The rows of a group lie close to one hidden flat surface of 8 dimensions, which may be shifted away from zero. Surfaces can cross.
Known rows, each followed by its group:
[ -2   4  -4   9 -17 -19  -8  30  -8  -5  13  -6  -1  -8] | j772
[ 18 -25  17  48  32  16 -28   0 -10 -18 -10  29  -1 -14] | j349
[-17 -17  21  -3  -6  10  -7  -8  -8 -48  25  19  20  16] | j772
[  2  -7  13  19 -11  -8  -7  17  13  28  11  15 -11 -24] | j349
[ -9   2 -14 -29   1 -13   6  -1 -10   5  -5  15  18   9] | j939
[  2  -1   6 -36 -15   5  18  -5  14  14  24  13  20   4] | j772
[-38  -3   1  10  24   3  19 -14  -4  34 -14   4  -6  13] | j349
[-10 -13   5  -2  -5 -10  -6  10  -9 -16   5  -5  10  20] | j939
[-25  30   4   2 -31 -20   6 -29   1 -12  12  -2 -10  -2] | j518
[-22   5  -5   7  -9  -6  -6   2  -2 -11   6 -13  -6   1] | j772
[ 21   6   3   3   5   0  -1  12  -6  16   8 -10   4 -12] | j518
[ -5  -3   3 -17  14 -28 -14  23 -41   6  26  10  35   6] | j349
[-26   1  -8  15   8  -7 -16  -3 -14 -17  -4  24  -4 -21] | j939
[ -1   8   4   7  -4  -2  19 -11  -1   8 -14   1 -10   6] | j518
[-23  -4 -18  -6  18  28   9 -25  19  14 -27  16 -26 -18] | j518
[  7 -13  -2   6  12   4 -10  -5   7   3 -16   8  -2   3] | j349
[ 11  16  -1 -13  22   3  17  -1 -20   8  25 -22  40  28] | j518
[ -3  -9   3  13  10   5   9  37  -4  -1  12 -33  20  35] | j939
[ 15  33  11   6 -21  -4  54  15 -15  21   4  -9  -2  -7] | j349
[ -6  14   0 -47 -40 -17   8 -15   4 -13  13   2   2  -2] | j939
[-17  -8  -6 -11  -6 -21   2  16  -4  19 -10  -4  -3  17] | j518
[-24  20 -16  -7  22   5  21 -17 -22   2   3  16  21  -3] | j939
[  9   2   0  21  -1  11  12  -8   9  -6 -23  15 -16  -9] | j518
[-46  10  -8 -23  -1  15   9 -29   6  10  27  10   9 -10] | j939
[-27 -25  27   9  -4  41   1  -9  39  13  38 -12  -7   8] | j939
[-17  23  -2   9  -2  20  24  -9  -5 -15  13 -14   1  -2] | j939
[  7   4  24  39   1   9  18  13  -4   6   9  12 -11 -17] | j349
[ -7   0  -4   2 -46 -22 -13  47  12   5  15 -23 -29 -25] | j772
[-33   8  -7   2 -32 -15 -19   0   8 -20  11 -13 -23 -16] | j518
[  3  -1   9   9 -24  -3   1  20  -4  -6  -5 -15 -33 -21] | j772
[  4 -14   8 -34   3   2   8  11 -14   0   3 -10  12  17] | j772
[ 25  11  31  32 -30 -27  15   4  -7  -2 -24 -17 -35   5] | j518
[ -6  11 -10   7   3 -12 -11  -3 -10  -3   2  -6  -1  -5] | j772
[ 14  36  -1  44 -14 -32  18  31 -17  28   2  -3  -7 -26] | j772
[ -9  23  -4   8  -2 -11  -5 -20 -11  -8   0 -20  -5   0] | j772
[-20 -14   5   4  11  -4 -14   2  -4   4   8  -3   4  12] | j349
[ 30  -7  -2   3 -15  -8 -11  13  12 -13 -12  -4  -6   2] | j349
[  4  -9 -23  11  11 -21 -13  18 -23  -9 -38  26  -3 -13] | j939
[ 40  24   5  14   7  19  25 -12   2  -6   9  22  22 -14] | j518
[-22 -25 -23   8  21 -23 -23  -1  21  32 -36  11  -2  31] | j349

New rows, each followed by its group:
[ -4  -1  -2  19  10  17   6  -7  -3 -27 -11 -12   0  16] | j518
[-27 -16   3  13  20  18  23   5  -9   1  -9  25  11  15] | j772
[ 31  18  10   4 -18   4  27  10  -3   2  -4  -3  -8 -12] | j349
[  8  -8   4   5  12   5   4  18  -8   5 -11 -26  -3  20] | j518
[ 7 14  4  7 -6 -8 16  5 -4 12  8  4  4 -6] | j772
[-23 -14   6  13   8  -1 -16   1 -10 -15  13  19  10  -1] | j939
[  3  28   3  12  -5  -3  -2 -32  -4  -4  -7 -11 -22 -16] | j772
[-4 10  3 -2 10  9 17 -7 -7  4 10 20 13 -6] | j939
[-25   8  -4 -21 -15   2   3 -10   7  -6  15  -1   0  -6] | j939
[-38  10   7 -11  -8  17  20 -18  -2 -14  34 -24  10  21] | j939
[ -9  -7 -13   8 -16  -7  -7   0  33   3 -23 -23 -22  24] | j349
[  1  -5  22   1  -4  16  33   5 -11   7 -19  -5 -23  -3] | j772
[-18   5   9   7  -5   3  10   4 -11  -7  10 -23  -2  14] | j349
[ -3 -25   7  -4   5  12  -8  11  31  25  25  -2  19  26] | j349
[-38 -31   8  19  21   9 -22   6   2  -3  20  18  11  10] | j939
[-33  16 -18 -27  -6  26  -2 -25  18 -14  30 -28   1  -5] | j518
[-15  17   2   5  -6  -2   7 -26   1  -6  15   6   4   0] | j772
[ 30  20  15   8 -16  -8   7  13 -11 -12  25 -37  12  12] | j518
[ 19 -15 -22  -3 -11  20  12  45  22 -50   9   2  41  32] | j518
[-46   7 -16  25   0   3  10   7   5  14 -15 -18 -30  -5] | j772
[ -5  26   9  26   4  -4  23 -37 -10   0 -17  21  -9  -2] | j518
[ -1  19  -5   4  -6  -2  12 -11   3  -7   8  19  10  -7] | j518
[-18  16  10   3 -27 -34  -1  -2 -13  -3   8 -21 -10  10] | j518
[ 48   5  -2  15 -10 -12  -8  10 -11 -36 -34   1 -11 -10] | j349
[ -6  32   0  -2 -50 -18  23 -21  20 -15   8  21   0   1] | j518
[  9 -27  19   2   2  19 -12   0  -8 -38  -4  24  -1 -10] | j772
[-33 -20  -2   8  -3  21  16  12  20   9   0  26  -7  -7] | j772
[-11   2  -6  -9  -8   8  26 -13  18   4 -21   4  -4  19] | j518
[-28 -13  -8   1 -17  -3   3   3  14  -5 -26 -13 -28  11] | j518
[ 15   1   7  -1  -7  -4  12  12  -2   9  -4 -14   0  12] | j518
[ -6 -19  12 -20 -14  -4  -2 -14   5 -17 -14   1  -8  20] | j939
[ 12  -6  -2 -13 -13 -12  -4  27   2   6  13   9   8 -13] | j772
[ -8  -3   9 -19 -33 -19 -14  10  -1 -19  28   1   4  -1] | j939
[-17   8 -13 -28 -29  -4  26 -10  29  13  -7  14   2  12] | j518
[  5  12 -16 -17  22 -15  15  -5 -31   0 -22  37  24   2] | j939
[  2   7  -2  -6   7  12  11  -4   1   2   4 -18   6  11] | j518
[  8   1 -24 -44 -22 -53 -15  49 -21   0   8   4  36  14] | j939
[ 34  30  15   6 -24 -11  38  -7   3  -3   6   3  17  22] | j518
[ -1 -24   0   1  36  19  10   2 -20   1 -31  15  -2   5] | j772
[ 10  -6 -22  12  14  -8 -36  14  -2  -8 -12  17  -4 -30] | j772
[  1   1  19   3  -9  20  20 -17   6 -17  -5 -14  -9  15] | j939
[ -3 -15   3  -2  -6  21  23 -11  25  12 -45 -25 -42  20] | j518
[  9 -16  10   7 -11   8  -9  13   8 -13  12  37   7 -19] | j772
[ 12  -9  15  27 -11   9 -14   1  11 -12  -1  10 -30 -35] | j349
[ 21  16  14 -15 -28 -10  17   0  10  28   7 -25 -12   0] | j518
[ 26   8  -4  10  -4  -6  34  15   8  12 -19  -9   9  29] | j349
[-12  -8  16   2   0   3  -6  -7 -18 -36   9   1   8  13] | j772
[ -2  14  13   5 -20 -29  -4   6 -17   4  15 -25  -8   4] | j518
[  3  11   7   3  -6 -14 -11  -2 -23 -23   5 -21  -2   3] | j772
[ 4  6  2 10  6  6  0  2 -8 -4  5 -9 -1 -5] | j518
[ -3 -23 -11  -4  15   3 -11  37  -5   8  -5 -12   3   4] | j518
[-11  -3 -13   8 -16  -1  11   0  19 -10 -23  31 -10 -10] | j518
[ 20   5  13   2 -24 -11  28  46 -17  19 -12 -28 -28 -12] | j772
[ 14  26   9  18  -2   2  18 -30   2  11  -9  26 -13 -24] | j518
[  5 -12  -9   6  49  24 -12  13 -21  17  -2  -9  11  -8] | j518
[  1   5   1 -22   5  -4  29  -2  -3  27  -7  -5  18  36] | j518
[ 10   2   4 -12 -32  -9  10   8  17  10  -2 -13 -17   0] | j518
[ -5 -26  13 -45 -20  15   7  11   2 -11   5 -19 -13  11] | j772
[ -2 -11  16   7  -9  -1  -3  13  -1 -15  17   0   7  12] | j939
[-27  -2 -19  13  -1 -15 -22  24 -14 -23  -1  -9  -2  -6] | j939
[ 10   1   1  -4   7  19  17  -5   6   0  -5 -26   0  21] | j518
[  6  13  -2 -13 -32 -10  13   1  21  11   4   5  -7  -4] | j518
[ 11   8  -1  -6 -11 -19  -1  -1 -23 -29 -21  16  -2  -8] | j939
